The rows are grouped in 3 different ways at once. Each group adds its own fixed numbers to the row, and there is some noise. The rows also spread widely along 4 directions, which tell nothing about the answers.
In the rows, zero is written as 128.
Known rows, each followed by its group in each grouping:
[150 121 118 135 127  94 152  96 136 164 142 141  96  93 136  89 133] | siga q636 H
[118 123 120 142 158 138 135 106 184 120 125 174 119 171 183 171 110] | risal q424 X
[159 157 162 132 161  96 143 108 133 144 186 108  85 104 133  76 155] | Lali q424 W
[170 111 133 129 148 151 117 151 144 102 120 143 143 128 132  45 173] | fal q720 X
[152 137 112 139 129 127 122 170 188 120 105 143 109 161 137 157 142] | risal q744 D
[188 111 145 127 140 139 117 145 118 157 125 124 131  92 125  11 203] | fal q720 C
[121 121 137 123 140 142 157 105 162 172  87 177 123 149 187 153 134] | siga q636 C
[140 134 134 148 125 107 135 133 133 117 124 102  82 132 105  96 155] | Zosa q943 P
[142 132 165 116 148 148 142 156 171 117  86 148 111 154 138 151 170] | Gezu q943 W
[133 151 135 138 150 124 130 131 103 133 164  95 121 126 102 106 164] | Gezu q744 P
[172 113 124 132  78 117 108 129 172 136  61 146  79 133 118  84 140] | Zosa q943 H
[182 127 138 134  80 120 107 131 186 142  77 129  93 145 147 112 109] | Lali q744 D
[106 153 136 159 166  94 163  77 103 149 184 129  99 111 146 122 143] | Lali q636 C
[136 112 134 146 115 132 139  95 161 115 112 159  96 149 141 129 118] | Lali q943 X
[142 146 148 131 195 123 182 152 153 101 151 129 113 124 105 130 201] | siga q943 W
[142 146 162 122 198 115 181 152 150 120 139 137 122 122 135 137 203] | siga q943 W
[178 143 119 159 169  89 128 145 137 118 179 116  93  82 100  67 180] | risal q943 D
[117 122 102 173 119 111 165  63 146 110 152 141  83 159 135 170  89] | Lali q943 X
[125 150 154 136 153 109 164 107 156 137 157 132  96 150 132 179 149] | Gezu q943 W
[165 132 152 142  93  90 156  72 156 164 143 103  81  96 159  92 132] | siga q636 W
[158 127 187 110 151  88 149  98 141 169 145 101 131  67 167  85 167] | siga q744 W
[178 110 123 156 101 104 115  72 127 143 157 108 108 100 134  34 112] | Lali q720 X
[153 114 169 122  82 110  88 130 157 161 102 115 109 122 162  79 118] | risal q744 P
[170 135 123 160  88 137 133 128 119 147 108 108  90 131 112  52 145] | fal q636 C
[130 135 162 119 175 128 143 159 138 113 136 136 113 141 120 106 180] | fal q943 P
[130 104 151 145 155 101 146  71 132 123 160 140 109 103 152  95 140] | Lali q943 X

New rows, each followed by its group in each grouping:
[153 124 143 115 148 162 139 144 153 149  73 157 143 129 157 122 171] | siga q744 C
[165 101 146 140  98 112 116 104 150 173  99 145 103  95 158  69 149] | risal q943 C
[127 145 124 161 159 112 168 146 153 101 149 137  92 158 115 168 159] | risal q943 W
[202 119 161  90 175 134 132 175 164 141 103 151 130  75 134  48 212] | siga q943 D
[153 150 140 144 175 122 150 171 143  89 146 127 109 123  99 103 208] | risal q943 W
[119 134 109 163 166  90 150 101 109 164 194 128 125 100 146 110 154] | risal q720 C
[135 134 149 130 107 114 123 122 135 128 115 115 102 151 137 110 119] | Lali q744 P
[188 130 128 118 102 161 144 163 195 109  48 145  86 165 124 122 153] | siga q943 W
[103 129 139 116 169 132 167 142 174 130 111 175 118 180 154 193 134] | siga q943 P
[ 99 154 141 137 182  95 143 125 133 139 189 130 105 146 154 150 131] | risal q424 P
[136 132  92 166 144 124 145 131 130 142 154 143 114 119 125 116 153] | risal q720 C
[141 142 177 112 157 119 133 137 157 145 126 129 137 130 158 153 160] | Gezu q744 W
[129 145 159 121 187 142 144 136 127 154 131 148 151 124 150 138 184] | Gezu q744 C
[141 137 143 115 190 118 145 152 169 127 151 165 120 134 135 159 176] | Gezu q943 D
[138 116 111 155 101 117 141  87 165 112 112 136  91 145 144 134 120] | Zosa q943 X
[168 123 126 154  35 106 101 118 151 149  84  99  84 151 129  94  92] | risal q744 P
[170 140  92 141 121 172 162 147 153 128  72 152 107 151 131 103 162] | siga q636 C
[148 120 147 151 119 107 128  85 130 175 129 130 108  95 164  74 142] | risal q636 C
[145 136 193 110 163 128 146 164 170 123 120 140 116 127 134 106 198] | fal q943 W
[142 130  81 169 162 166 148 163 164  49 113 158 109 178  99 138 174] | risal q943 X
[124 155  96 135 183 120 173 154 183 111 135 152 126 171 142 212 139] | siga q744 D
[181 130 153 124 137 105 123 103 129 173 176 100 116  77 135  55 170] | Gezu q720 W
[154 151  93 156 127  88 147 135 150 135 185 107  93 139 112 112 128] | fal q720 D
[183  91  75 165  48 136 105 100 164 124  97 126  87 162 138  79  85] | risal q720 X
[195 117 164 116 115 133 125 116 129 177  89 117 129  72 151  35 180] | siga q744 C
[155 134  97 149 104 134 135 141 147 132 101 139 108 153 134 114 138] | Zosa q720 C
[156 135 102 129 160 167 136 188 148 112  89 152 127 141 118 105 187] | Zosa q720 C
[156 155  90 151 162 113 137 153 147 103 171 124 100 133 103 106 146] | Lali q720 D
[154 157 120 163  53 118 140 108 165 114  93 106  74 182 133 154  83] | Lali q744 W
[116 125 148 132 200 123 160 151 137 137 127 176 127 128 145 142 192] | risal q943 C
[152 115 136 132  82 122 142  86 162 184  74 140 115 136 177 145 100] | siga q744 C
[168 159 103 169  89 130 137 136 165 109 126 110  72 177 114 123 120] | risal q424 W
[162 125 130 120 124 178 134 164 174 138  30 169 138 163 160 138 151] | siga q744 C
[152 117 140 120  96 102 110 122 157 154 110 111  95 133 162 101 110] | Zosa q720 P
[162 140 129 122 154 134 153 151 174 121 112 140 129 140 145 123 163] | siga q720 W
[158 143 134 131 126 135 167 138 172 115  94 145  92 165 129 154 142] | siga q943 W
[132 125 152 141 114 139 148 117 165 147  74 185 100 173 167 154 126] | Lali q943 C
[146 118 132 127 101 135 146 104 170 176  68 161 122 152 174 150 119] | siga q744 C
[135 129 156 118 168  72 141  98 146 168 186 137 112  92 149 134 149] | Gezu q943 D
[167 130 117 160 101 134 110 160 142 117 102 114  91 145 117  76 139] | risal q636 P
[153 146 130 132 202 141 141 124 127 120 175 137 133 126 125  96 180] | Gezu q424 X
[111 128 158 135 123 103 139 104 140 137 139 133  87 148 149 140 117] | Lali q943 P
[151 128 151 138 105 117 129 145 127 126 124 116  85 147 106  83 151] | fal q943 P
[169 128 195 104 127 109 119 141 169 144  96 106 124  92 164  66 183] | Zosa q744 W
[155 142 109 140 112 112 168 113 170 134 134 127 104 153 144 150 114] | siga q720 W
[180 147 101 145 144 100 151 117 156 140 175 105  88 114 113  97 134] | siga q424 D
[115 131 151 130 203 142 149 136 150 105 148 160 150 134 142 112 193] | fal q636 X
[165 126 127 122 127 186 129 188 186 105  24 176 114 167 133 123 176] | Zosa q943 C
[161 118 166 135  98  86 127 102 163 154 124 119  87 101 162 105 139] | risal q943 W
[140 127 115 144 117 103 161 105 141 131 133 123  87 152 131 144 116] | siga q943 P
[162 111 198 124 108  95 126 103 171 167 123 124 101  82 171  70 154] | risal q943 W
[134 170 122 116 209 137 146 159 175 128 154 170 132 159 142 199 159] | Gezu q424 D
[170 120 110 150  83 187 114 174 177 120  25 166  99 178 146 110 146] | risal q636 C
[135 135 146 140  84  72 149  83 161 170 152 115  94 142 169 139  91] | fal q720 W
[158 135 176 104 162 112 112 144 155 141 129 115 114  99 153  51 174] | Zosa q424 P
[201  96 158 131  78 123  95  69 139 165 115 113  94  89 141  30 137] | Gezu q943 X
[166 162 118 156  77 133 136 117 167 120 100 119  67 189 121 127  95] | Lali q424 W
[133 108 155 121 149 129 133 126 160 159  95 173 116 122 171 128 160] | risal q943 C
[191 109  91 156  93 143 137 115 144 111 101 127 103 138 120  63 134] | siga q636 X
[163 112 179 126 126 127 117 105 133 159  93 145  95  91 150  50 163] | Lali q943 C
[178 128  70 151  76 154 133 125 136 137 103 128  92 163 113 103 119] | Gezu q720 C
[157 145 105 142 134 141 132 178 164  94 113 129 116 161 119 119 156] | risal q720 W
[120 140 109 167 162 137 163 150 142 118 126 165 103 153 112 150 169] | risal q943 C
[134 130 130 143 124 144 147 122 151 135  85 171  99 166 146 160 132] | Lali q943 C
